All groups share one centre, and each spreads out both ways along 11 directions, with some noise.
Some rows, each with its group after it:
[ -6 -44  28  19 -19  11   1  -1 -16  46  21 -18  17   0  22  19  -4] => K_242
[ -5  30   7  17  23  11  21  41 -24  18 -31  39   2  22 -41 -11  -5] => K_828
[  9  -2 -13   7   9 -37 -43 -57  39  23  36   3  15  23  13  -2  19] => K_828
[ -5  -8  21 -16 -46  27 -17 -21  -6 -27  -6 -27   5 -55  14  26  17] => K_169
[ 20 -22   6 -20 -15   5 -15 -22   2  10   8 -17  -5  -9  12  12  -3] => K_828
[  1   8   6  13  10   1 -15  -1 -19   7 -16   7   1   7   0 -11  15] => K_176
[ -7  -6   8  -6 -19  12 -27 -19 -17 -16  -5 -12  -4  -1  26  -7  23] => K_176
[ -7   6   5  40  15 -11  19 -12  -1  10  29  12  10 -10 -17  16 -15] => K_242
[  7 -17  -7   5  18  -7   1 -18  -9 -17 -19  -7  -5  10 -19  14 -13] => K_176
[  9 -29  14   3  14 -22 -17   0  12  -5  -4 -37   4 -39  10  39  15] => K_169
[  2   5  14  28  14 -12  -2 -15  36  -5   8   2  18 -30  -4  31   1] => K_242
[-43  -8  -6   8 -39  10  -9 -57  14   8  18  -2   7  -5  -5  33  17] => K_828
[ -2 -13 -28 -24 -38  24   2 -35 -11  19 -51 -17  23  41 -69  -8 -15] => K_828
[ 29  19 -16  14 -17 -18 -12  -9  -6 -28  12 -55  54 -45 -10 -27  10] => K_176
[-11  -1  10  -9   7  15 -22  23  12   7   2 -11  -5  -4  12  15  21] => K_169
[ -3   3  -1 -18 -13   4  15  12  29 -32  18 -21 -11 -25   8 -20  -6] => K_242
[-26 -23  -2   6   3  29  -3  -8 -11 -15 -46  -6  -9   7 -12  44   3] => K_499
[ -3   3 -41   8   5  23  26 -16 -12  41  33 -35  -5  -4 -33 -11 -18] => K_368
[ 13  -2  -7  -2   7  -1 -12  -8  16   0 -30 -13  12  -7 -11   9   3] => K_242
[-13  20  12   6   1  -4 -11   2  32  11  18  12   9   4 -19 -12  16] => K_368
[ 19  33  -1 -19 -20   0 -27  43   0 -10  -4  26  56  -4  35  35   6] => K_368
[  2 -14  25  23   6   7   0  17  26   1  -9   2  21  13  21  -5 -11] => K_828
[ 15 -23  26   0  31  -4 -24  30  -1  -8  -3 -22  -5 -15  23  14   8] => K_499
[  4 -28   0 -12 -31  42  19  -1 -11  31 -45  -9  11  32 -27 -11 -26] => K_828
[  3 -23   1   9  -2  14  18 -24   6  24  -7  -5 -10  10 -20  -5 -24] => K_368
[ -4  -8  -8  13  -9  37   4 -42  18 -30 -60 -25  16  20 -44 -15 -17] => K_176
[-38 -19  -4  14  31 -28   6  28 -15  -4  10 -11 -21  45 -11 -24  14] => K_176
[  2   5  -6 -12  12  19  -6  -8  -7   6 -12   4 -30   0  -3  -6   5] => K_499
[ -1 -13  26 -10 -20   0 -11  -6  19  -8 -11  15  14   6   7  20   1] => K_499
[ 15  -2  -2   3  17  42  26  -1  28  19  -6 -11 -11 -26 -22  32 -35] => K_176
[-16  10  -9 -14   9  32 -23  -9  42 -52  16 -34 -15 -17  12   5  15] => K_499
[ 23  10   7 -21 -29   0  13  22 -11 -10   2  -4  28  -8 -22  -8 -20] => K_242
[-20 -14 -40  -8 -14  10  24 -27 -11  17 -47 -26 -30  -4 -29 -13   7] => K_242
[-41   9  20  -1  -7  29  -7 -45  19   5  23  22 -43  22 -34 -16  14] => K_368
[ 13 -10 -12  -8  -6 -16 -18  -2 -39  14  17 -16  -2   8  25 -21  17] => K_176
[ 25  -5  -3 -30 -16 -21 -36 -53  11  -1  11   2  -2 -11  -1  18   8] => K_828
[  3  -9  11  13  13  18  18   4   6  16  -6 -15 -18 -30  -5   7  -5] => K_242
[ 21 -30  24  33  23  -6  40   0   2  53  21  -6 -11  -8 -17 -16 -36] => K_499
[ 14 -12  40  17  48  39 -31  48  30  -4  -5   0   9  32  30   9 -12] => K_169
[ -9  -6  14  11  -7  15  20   7 -16  23   4   9  -3  -6  -7   5  -9] => K_828
[  5  -2 -24  -3 -14  15  15 -14  -3  12   1 -16   4  10  -4 -19 -16] => K_828
[ -4 -27  31 -13 -15  50 -12   7  19  11 -14  -5 -11   4  28  13  -3] => K_176
[ 12  -1 -12  -4  18  -8 -14   8  20  -4  -1 -22  17   2  -7  10  -1] => K_169
[ 20  -3  18  -1  22  -1 -25  -4  33 -23  22 -14  23  21 -27   8 -18] => K_368
[ 25   5 -28   7  26  -3  -4   7   4   9 -20 -10  24  23  -6  -9 -17] => K_368
[ -6  -1 -10   6  -1   3 -16 -24  11   7 -15 -17   3  -5   2  -1  22] => K_169
[-28  32   5  -6 -55  24   7 -12  -5 -19  29  16  18 -18  -7   6   7] => K_169
[ -1 -28  35  -2  -4   6   5 -22   9  -7  -9   8 -15   4 -17   8 -17] => K_368
[  4  -7  27  21  22   0 -36  10  15  15   7  19  22  32  25   8   8] => K_242
[ 13 -32  11   2  23 -15   3 -13   6   5 -18 -15 -27  -6  -8  -4  -5] => K_499
[  4 -19  21   3  25   5 -14  13 -23  15 -41  10 -13   6  -6  37   7] => K_242
[ 12  10   4  -5 -12  16 -13 -19  -3  -2   1  -1  -1 -28  12  16   4] => K_176
[ 21 -23 -17 -35 -12  58 -18   8 -12  23  -4 -24 -10   5  51  19 -12] => K_368
[ 16   1 -30 -27  -8  28  19 -16  29   1   7 -22  -5 -11 -16  11 -33] => K_176
[ 24   0  -3 -19   5  37  -7  -4   0   7  15  -4 -15   9  17  -8 -24] => K_242
[  7  12 -22  -7   3  -4 -18 -34  25   3  -3   2  -3  22   6 -27   6] => K_499
[ 10 -18  19   5   8  -9  -5  -2 -13 -32  12 -16   3 -22   6  28  -8] => K_368
[-12  16  -5  -7   7   4 -20   7   9 -24   6  -4   7  -8  -1  20  18] => K_828
[-13 -11 -19  11 -15  23  25 -30 -19  20   1  -3   0  -4 -12  30 -20] => K_499
[ 10   4  -2   0 -13  -1  32  -8 -21  48  54  22 -15 -12  12  -2 -22] => K_828
[  4  -4 -13 -24 -17  -9  17  -7 -12  10  33   7 -17  -8   3  12 -14] => K_169
[-14  -1  22  15  15 -10  13 -16   6   2  -1  16 -33 -29 -19  16   9] => K_368
[ -3   2  -6   2  15   9   6  12  -2  20  -9   3  -5   5 -19  11   1] => K_169
[ 46  28  10  19  44 -50   3  15  -6 -23   3  13   5 -25 -14 -15  -7] => K_828
[-36  30 -17 -40 -25  32  -4   1   8 -20   7   6 -31   3  -6 -10  22] => K_176
[ 12 -45  12   0   8  41  21 -11 -25  21  10 -37 -24   8 -27   0 -38] => K_368
[ 44  30   4 -29  30  -2 -44  30 -13  15  -3  24 -10  12  29 -21  17] => K_499
[  4  59 -33 -14  -4  30 -13  -6  -3  -3  30  15   3   0   6  -7   5] => K_499
[ -3 -37   8  -2 -26   2  -2   2 -45  38  -5  -8  20  24   0  15  -3] => K_242
[-33  30  -4  31  -5  42  21 -34   2   3  18  40  -1  13 -14  12 -17] => K_169
[ 27   6   7   4  35 -36 -48  -1 -18 -38 -13  -8   9 -11  17   7  25] => K_176
[-10  21   4  -8  -5   4 -12   2   6   5   6  36  -3  20   7  -6   7] => K_169
[  7 -11  -2 -17 -13   5  17 -11   1  -2   8 -20 -23 -20 -14 -14 -10] => K_499
[ 12   1  10   2   0 -14   2  -3  28  -1  34 -16   3 -11   4 -28  -1] => K_499
[ -7 -10  29 -11 -13  26 -24  17   9   4 -15  -4   2  -4  20   7  17] => K_169
[  4   3   2 -13   0   3 -14 -38   4  -1 -14  37 -25   6  12  18   0] => K_169
[  5  12 -12 -16  -9  16 -14  27 -29  -4  -4  -9  10  -4  22  -3  10] => K_368
[  0  -4  14  10  14  11   6  16   1  11 -10  -9  -8 -15  -5  -3   6] => K_242

New rows, each followed by its group:
[ 13 -10  -4   4   5 -20 -17 -23  -4  32   1 -14  12  15 -29 -12   6] => K_828
[  1 -21  -5  30   7  -3  10 -12 -27  51  25  -9  -1  -8  17  11  -5] => K_499
[-38  -7  20   9  -7  16 -30  31  30 -46 -31 -15  41  24   3  13  24] => K_499
[ 39   7 -12  13  20   6  23  -5  25  27  12  -2  11  20 -24 -38 -44] => K_499
[  4  -4   9   0  -9 -44 -37  19  37  -5  11 -22  40   6  19 -21  32] => K_169
[ 14   8   2 -16  -2   6  -2  34 -26  -3  -4  -5   2 -28  12  19   4] => K_368
[ 14 -33  24 -12  -6  10  16  34   8  -3  -9 -24   0  -9   5  -2 -22] => K_242
[-10  -2 -31  30   8  13   5 -30  -4  23  15 -12   9  24   2 -13  -8] => K_368
[-27  38  -2  -1 -31   9 -14 -13  26 -45 -15  -2  29   0 -29 -25  21] => K_176
[-29 -22  20  -2 -30  45   3 -14   7  -5 -22  -8  -8  10  -3  -6   1] => K_176
[-10   1 -15 -16 -17  11  -5 -15   3   6  13 -18 -24 -19  18  -8  19] => K_368
[  9  -2  -5 -19 -23  -6 -23 -25   7  -8 -10  -7  22 -12   2  26   8] => K_242
[-26  -8  25   0  -5  22  17  21   4  41  20  36 -14   6   1  39  -4] => K_169
[ -5 -15  26  17  15  -5 -14  -8 -20  19 -18  42   8  31  -8  52  -4] => K_242
[ -9  -4   0  13  20  12  13 -20 -29  -6  -7  -1 -39  -2 -26  -6  -2] => K_368
[  0  26  -5  13   8  18   0  17  14  19  26  -7   7  17   1 -54   4] => K_499
[ 17  21  -7 -15  11  28  -4  -1  14 -11  11   2 -14   4   5 -16 -16] => K_242
[ 34   1 -28 -19  -6   0  23  15   9 -19  42 -32  37   6 -14  -2 -51] => K_169
[  3 -39  10   2 -16  17 -13   7 -35  50  -2   6  25  66  16  -7 -13] => K_242
[ 28  14 -22  -2   1  -9  11  16  18  17  15 -20  41  -3 -35   3 -22] => K_368
[  0   3   3 -25 -32  13   2  -7  14  12   4   4  -2 -14   5   7   2] => K_368
[ -5 -11  29  13 -19 -27  27  -2  20  20  23   0   0  -8 -15 -45  -3] => K_499
[  1 -26  19  20  13  17  -5 -10 -16  40 -13  20  -2  26   4  28 -13] => K_242
[  9   4 -21 -10 -14  -9   1   8 -36  14 -15 -12  26  20 -30 -22   2] => K_242
[  0  -3  -4 -38 -17  52 -15  33  15  -8   1 -38  12  -7   9  19   1] => K_169
[-20  -1  10  10  15   0 -11  23  28  -4  29 -26  14 -32   0  50  20] => K_169
[ 15  27 -17 -22   2  -8 -25   8  -6 -22   9   6  19  28  -3 -20   2] => K_242
[ -3   9   3  -8  -3  16  -6  14  -3 -20  -8  -1  12  -2  -7  15   2] => K_499
[-13   0  30   7   8  -2  -9   4  30  -3  19  -1 -16  -9  12 -21  18] => K_499
[-14   3   5   7  -7 -26 -24   1   0  -4   5  25  34  45   3  -1   9] => K_242
[ 22 -10 -43   0   9 -39  21 -37  20  26   7  11  13  39 -20  -1 -37] => K_169
[  7  14  -1 -11   1   2 -24   1 -15  18  13  16  -2   0  27   2  18] => K_499
[ 31   5 -34   1  45  15  13 -13  -1  16   7  12 -32   6  11  19 -36] => K_828
[  4   1 -24 -24 -10  -7  -6 -10   2 -12  15 -11  -2  10   5  -4  -3] => K_176
[  5   6  -3  -3  24  -4   1  40  25  -5  12 -21   7   5 -13 -11  -3] => K_176
[  9  29 -19 -22  -4   2 -18  16  -1  -9  12 -12   9 -17   3   1  15] => K_368
[ -8  -4  19   9 -46  -6   4  -6  22 -32 -23 -11  45  -4  -2 -23   1] => K_828
[ 19 -24   8 -25 -24  14  -9   3   9 -11  15 -43  18  21  -9 -33 -16] => K_368
[  2   7   0 -11  -9   0  -3   9  -4  10  13  14  -1  17   8 -16   1] => K_169
[ 14 -10  21 -33 -35  -1   4 -14 -21 -43 -11   4  -9 -26  -2  25 -11] => K_368
[ -5  10 -44  11  28  -7  28 -59   3  12   2 -15 -53 -27 -47  -2  -3] => K_368
[-14   9   8  -5   0  13 -15  24  13  12 -12   4   6   4  -5  12  18] => K_169
[-35  48  -8  19  -4  11 -13 -11   2 -35 -44  20 -11  11  -1 -68  47] => K_828
[  9   3  -1  -9 -15  20 -18 -51  21 -19   2   4  -3 -29  19  45  -2] => K_176
[ 21 -10  -3  -1  21   3  19  19   6  11   1 -21   4  -6 -18   9 -29] => K_176
[-21  17   2   3  -1   7  -8 -11   0  -2  25   2 -14  -9  -7  -3  17] => K_368
[  5  -7  23  28  25 -23 -15  14  29   6  42  19  17  35  38 -17  -5] => K_169
[ 13  40 -42 -31  -5  36  -5 -34  18 -14  -2   1 -23  -1  -4 -23  -7] => K_242
[  9  12 -32  -7 -14  21   8 -13 -10  21 -17   9  12  16   2   4 -17] => K_368
[  7   2 -10 -18  -9  23  -7  -8   8  10  11  -8   2   2   7  16  -9] => K_368
[  9 -22  -5   9   4 -14  -5 -14  20   6  20 -35   3  -1  15 -18   1] => K_499
[ -7  19 -24  -4   5  26  20  14 -19   8  15  -7  -6   7 -23  -9 -14] => K_169
[  2   2 -31  -3 -10 -21   0 -26 -18 -35   2 -29  -3 -17   9 -14   8] => K_368
[ -3  37   0   3  12  33  20   0  38   7 -19  32   1  -7 -43  21 -21] => K_176
[ -8  -4   7  14  21 -12  -3   7  39 -32  52   6   1  35  36 -15 -17] => K_242
[  2 -28   5   2  -1 -37  30  13   2 -30 -14 -30   4 -42 -27  34 -11] => K_242
[ 10 -30  27   7  16  41   6  19   2  27  13 -15 -16 -11  25  18 -18] => K_499
[-17 -23   9  -1  -7   0  19 -31  -2   3   4 -11 -38 -27 -12   4   4] => K_499
[ 14   9  26  -4  28 -12   7  16  29  14  16  -4 -15 -52 -38  37  -2] => K_368
[ 22  44 -16   5  23  38  29   2  21  27 -25  26  -2 -14 -54  15 -32] => K_176
[  7 -16   4  19  10 -11 -25 -28  -7  -2 -14  -2  10  19  18  -1   8] => K_176
[ 13  35 -24   2  50  29   4  45  -5  -6 -16  21 -23  21  13 -23 -12] => K_828
[ 14  -4   5  12  26 -11 -16 -12  21   9  13  -3  -9  -1  18  -4   5] => K_499
[  4 -36  10 -33 -14  25  -8  12   4  -5  -3 -17 -20  15  38  -5  -9] => K_242
[-14  -2 -21 -24 -16   7 -12  -9 -26   6 -48  13 -12  36 -13  -4  15] => K_242
[ 12  -5  13 -16 -39  -5  -2   4 -13  17  -8  23  29  11   4  16  -9] => K_499
[ 11 -11 -19 -28 -27  24  -4 -18  26  28  -6 -11  -3   2  24  -5  -4] => K_368
[  5 -22  25   2 -41  -2  13 -26   9 -12  -9  -6  21 -21  -1   8 -18] => K_828
[ -3  17 -11  -2  -3  14   4 -12  -5   1  17   1  -7 -13  -5   6  -3] => K_499
[ -1 -31  16 -29 -27  36  21  41   3  44  22  -5   3  17  13  17 -24] => K_169
[ 11   8   5  -1   3  51  -1  19  25   6  26 -11  14   4  13  -9 -23] => K_499
[-29  -4 -13   6  -4   5  61  28  11  26  26  -9  -4  14 -50  -9 -30] => K_176
[-29   6  39  10  13   1 -27  -5  45  12  -3  38 -28 -12  31  15  42] => K_368
[ 15 -28  16  -7   0  11 -12 -20  -6 -29  -6  -4  -3   5  11  29 -22] => K_368
[-25  -4 -14 -11  -5  44  -9  -2  11 -22   0 -18 -15  -7  22  29   9] => K_828
[ 15  -8  -2  -9  15   3  -5   5   1   9 -12  -1  -8   6  -3  10  -7] => K_169
[-15 -19 -19   4 -18  -5   1 -38  30  -3  18 -15   7  10  17   4  -2] => K_242
[-10  25  -4  -2 -18   0   9   0   1  -5   2  23  25   8 -32  19  -4] => K_828
[ -2  -5 -14 -20 -23  10   2  -4  -5 -14 -11 -22   6   1 -15 -11   0] => K_499
[-12 -35  16 -16 -27  30  -2 -39  25 -12 -20   3 -14   1  10  45 -15] => K_499
[ 19 -27 -10 -15   6  10  -9  -6 -10   8 -15 -27 -12   0  12   7  -5] => K_499
[-14  -6  12   9   1  16  -4  -4  18   0  18  -7  -3  -5  14   3   4] => K_499
[ 16 -11 -18   7  32  -6  -3 -36  -7   6 -36  20  -6  24 -28  48 -28] => K_242
[-13  63 -54 -10 -13   4  -3   4 -36  -1   6  11  14   2  -8 -18  21] => K_368
[  7 -20   3   1 -15  36   5   6 -25  44  18  -7   3  -1  30  16 -12] => K_499
[ 12 -11 -14   3   2  17  -7 -15  11  17  28 -22   3  -1  25   1 -13] => K_499
[ -2   7  -3  21  15   1 -33 -33  29 -18   5  -7  10  10  25  -9  16] => K_169
[ 25 -41  20   2  20 -11  -2  10  -9  29   1 -25 -21 -11  16 -11  -3] => K_499
